The first 4 rows are patterns. Each new row is the sum of 2 different patterns, raised or lowered, with some noise. Before adding, each is slid sideways (what falls off one end comes back at the other) and multiplied by a number that may be negative. Names go in the order of the patterns.
In the rows, zero is written as 128.
Known rows, each followed by the names of its patterns:
[115 103 133 114 115 126 145 131 116 122 131 102 151 112 183 117 110 133
 136 123 153 126  86 113 131 142 145 123 183 132 139]
Z_527
[136 129 122 131 108 131 106 128 134  99 145 124  75 131 129  89 114 137
 127 139 136 145 170 129 142  99 131 124 123 141 122]
Z_763
[148 108 105 122 148 161 122 119 120 137 116 116 127 108 133 141 101 141
 120 117 133 140  99 126 134 136 111 110 183 122 128]
Z_92
[123 132 122 111  88 152 119 107 124 135 147 138 183 183 153 120 135  73
 122 113 122 125 136  98 108 123 132 134 126 143  73]
Z_209

New rows, each followed by the names of its patterns:
[140 111 113 101  70 113 148 123 175 160 150 133 129 139 174 111 143 128
 111 150 135 191 125 102 144 157 177 104 148 160 137]
Z_92 Z_209
[143 127 155 113 136 128 147 146 132 140 171  89 142 191 150 125 104 108
  91  36 107 129 141 202 134 160 152 138 111 156 161]
Z_527 Z_209
[145 180 109 146  80 152 145 124 127 129 114 146 160 157 126 115 123 149
  68 129 128 154 148 119 184 144 138 131 120 132 137]
Z_527 Z_92
[135 148 133 110 162 107 141 148 112 134 156 103 131 128 125 143  89 139
 141 121 164 182 142 125  85 140 140 138 135 141 151]
Z_763 Z_92
[179 231 218 204 179 174 145 175 140 180 180 167 148 171 178 193 191 190
 220 137 187 169 179 164 147 212 172 168 179 186 199]
Z_763 Z_209
[187 213 179 191 199 179 161 146 153 188 178 199 188 194 188 187 185 164
 202 178 186 206 177 190 203 180 201 164 197 237 141]
Z_763 Z_92
[143 171 142 148 140 121 122 131 109  98 127 164 120 154 155 129 127 107
 140 147 140 150 144 166 137 143 160 111 159 178 137]
Z_763 Z_92
[123 217 134 133 163 134 125 155 159 145 131 140 147 161 132 167 147 137
 140 140 127 146 131 134 160 156 114 138 151 137 146]
Z_527 Z_92
[149 138  78 144 166 116 124 137 128 152 110 151 167 149 167 110 150 144
 136 139 132 151 142 132 158 108 149  85 145 156 111]
Z_527 Z_763
[108 123 101 111  68  91 118 117  76  93 123  94 100 118  92 123 124 161
 137 114 151 111  71 123  83  87 104 132 117  91 100]
Z_92 Z_209
[ 90 132 133 114 142 134 146 123 116 166 123 137 150 109 126 111 155 127
 132 133 120 132 123 105 129 137 140 139  99 132 126]
Z_527 Z_92
[120 100 102 127 148  89 134  97 178  99  91 124 111 118 154  94  89  98
 112 137 145  90 168 127 136  92  79 167  99 105 132]
Z_527 Z_92
[ 94 137  63 122 135 102 113 129  81 126 151 126 118 112  87 121  73 120
 100 121 169 110 129 140 108  91 112 142 142 112 136]
Z_527 Z_92
[141 153 126 138  95 133 113 109 146 108 130 126 113 116 118 124  96 116
 136 105 106 119  72 112 132  97 111 117 102 134 131]
Z_763 Z_92
[128 129 116 156 135 156 116 124 147 125 122 120 118 110  91 131 133 117
 187 118 140 175 129 124 178 153 125 127 116 124 105]
Z_763 Z_209
[165 133 101 173 131 118 172 157 131 121 104 132 127 111 127 132 160 131
 149 133 117 155 120 139 144 128 138 151 150 129 124]
Z_763 Z_92
[100 115 142  95 115 113 116 129  75 124 124 105 145 157 124 108  78 124
 126 124 117 126 133 119 133 115  97 143  99 126 132]
Z_763 Z_92
[160 131 112 174 148 148 152 153 105 153 105 174 153 129 127 152 111 134
 180 142 141 138 107 156  85 131 135 162 147 135 158]
Z_527 Z_92
[105  97 142 151 130 130 118 137 121 129  77 125 122 115 135 117  85 131
 102 127 131 113 113 113 114 115 104 122 111  78 118]
Z_92 Z_209
[ 71  97 118 104 144 119  82 104 117 117 137 115 108  64 116 128 122 100
 113 140 115  92 102 125 127 120 163 175 142 105 120]
Z_527 Z_209
[164 185 155 139 138 126 148 143 134 148 159 144 140 132 149 117 163 139
 169 147 131 122 153 142 143 138 121 136 154 161 167]
Z_527 Z_763
[114  83 149  92 172 108  94 114 137 109 136 108  80 109  90 130 131  99
 176 129 128  91  73 122 104 104 109 135 122 103 119]
Z_527 Z_92
[121  80  95 103 103 118 114 125  79  99  71 115 122  96 104 114  89 114
 130 107 115  88  96 114  67  96 111 113 118  97 121]
Z_527 Z_92
[133 141 149 113 156  99 117 109 132 144  71 134 121  98 141 125 128  88
  93 130 106 140 110  89 132 122 107 106 115 144 118]
Z_763 Z_92
[112 138 180 133 170 198 158 117 135  77 118 105  92 124 123 127 111 128
 134 123 133 134  85 130 128 140 112 114 146 116 133]
Z_763 Z_209
[ 90 163 146 110 141 150 149 125 174 186 157 123 159  67 141  70 136 145
 132 100 119 105 136 175 144 140  73 111 139  77 112]
Z_527 Z_209
[120 113 137 129 119 143 148 132 136 121 137 133 151 119 198 129 113 137
 134 126 148 113  95 114 148 144 149 130 175 138 138]
Z_527 Z_763
[116 149 125 122 126 118 118 132 116 153 118 128 128 142 124 133 141  98
 122 158 130 132 146 156 120 131 111 110 119  95 120]
Z_527 Z_763
[124  94 137 132 121 126 141 148 113 130 134  95 142 140 127 119  98 132
 132 128 121 122 135 112 139 127  99 157 113 100 137]
Z_763 Z_92
[103 102 102 118 110 104  98 125  84 110  67 102 119 106  88 114  84 102
 135 118  90  95  97 113  62  95 121 111 122 109 104]
Z_527 Z_92
[ 57  72  84  76  74  92  70  86  84  62  62 101  78  67  79  76  95   5
  83  82  54  84  94  66  60  66  86  80  74  59  86]
Z_527 Z_92
[169 128 203 125 111 169 134 141 170 132  93 152 144 145 146 149 199  93
 153 127 100 161 149 134 120 124 146 136 142 134 127]
Z_527 Z_92
[117 132 133 124 111 144  79 125 127 127 117  89 159 118 102 134 129 149
 141 178 174 164 120 130  71 128 122  98 128 136  90]
Z_92 Z_209
[ 86 128 110 153 141 100 130  60 115 153 123 106 112  80 113 138 170 111
  93  97 130  90  86 107 142 138  99 108 113  66  47]
Z_527 Z_209
[164 135 111 133 134 153 161 123 184 140 142 135 134 130 132 137 146 145
 133 165 135 144 137 147 119 173 145 150 144 143 134]
Z_527 Z_92
[129 133 137 147 143 137  94 139 147 126 116 134 157 132 130 126 135 153
 159 204 183 158 129 151  87 129 127 124 139 153 101]
Z_92 Z_209
[137 162 126 131 156 156 153 177 155 191 109 153 167 112 136 143 120 147
 189 144 133 132 132 155  97 151 106 157 171 138 150]
Z_527 Z_209
[128 103 119 152 100 147 161  77 106 155 146 130 116 161 118 117  73  95
 115 131 105 121 140 112 114 108 124 101 140 121 172]
Z_527 Z_763
[147 166 138 111 114 149 137 159 144 164 160 149  86 125 150  98 121 149
 158 157 140 154 183 123 176 106 193 130 124 159 144]
Z_527 Z_763
[134 119 146 102 133 160 130 139 140 121 159 158 166 173 153 166 123 164
 138 132 176 131 157 152 138 141 150 149 123 139 162]
Z_763 Z_92
[148 129 127 118 121 171 109 129 144 113 109 110 128 113  93 106 123 125
 144 121 131 116 127 127 124 141 122 115 124 131 101]
Z_92 Z_209
[149 127  93  98  84 113  61  99 113 118 149 104 114 144  95  94 149 115
 112 136 143  78 122  45 113 110  67  98 100 107 106]
Z_527 Z_763
[134 131 140 142 107 135 128 133 158 115 159 167 132 121 142 141 117 122
 119 133 118  97 125 121 136 139 124 160 115 124 127]
Z_527 Z_763
[133 134 126 113 133 158 121 138  97 149 145 142 122 127 131 123 169 151
 126 114 137 137  85 123 133 154 114 132 142 129 146]
Z_527 Z_92
[ 78  99 122 126 109 189 132 129 121 143 139  90 145 130 104 142 151 124
 140  96 129 137 147 143 121 142 141 147 117 101 146]
Z_92 Z_209
[149 127 131 130 204 117 135 152 166 164  99 197 155 143 151 102 110  80
 104 145 143 123 185 154 143 136 141 115 172 172 119]
Z_92 Z_209
[180 161 176 138 203 197 170 153 150 107 143 132 146 132 159 109 132 152
 132 169 146 124 105 148 124 134 142 113 181 149 145]
Z_763 Z_209
[117 142 118 193 154 151 130 121 132 166 156 134 138 136 137 133 181 134
 146 132 153 176 113 136 168 139 126 115 135  98  59]
Z_92 Z_209
[ 59 163 117 104 121 114 123  85  72 116 137 125  98 120 126  93 151  96
 147 130  87 125 131 106 124 139  82  96 108 141 144]
Z_527 Z_92
[108 112 133  95 128 119 108 127 132  92 120 116 129  95 104 169 103 127
 136  80 103 114 120 143 118 111 117 131 117 127 119]
Z_763 Z_92
[151 122 115 140 119 123 126 156 129 124 133 127 118 156  99 191 123 101
 135 149 132 165 137 102 138 138 156 141 130 186 139]
Z_527 Z_763
[123 126 107 100 130 168 123 108 154 104 128  92 104  97 132 162 146 131
 128 118 117 112 124 128 105 147 113 115  88 128 129]
Z_527 Z_92
[131 121 156 142 137 156 132 116 125 141 152 148 146 172 153 147 128 139
 134 133 156 138 150 159 139 130 142 116 150 120 154]
Z_527 Z_763
[100  95 138 128 150 119 174 135 123 155 115 119 136 146 176 127 148 129
 136 155 112 138 170 133 142 152 157 122 127 129 136]
Z_763 Z_92
[124 135 111 131 126  93 124 133 103 115 111 140 108 104 154 123 132 140
 135 134 130 132 147  96 117 112 127 116 120 113 104]
Z_92 Z_209
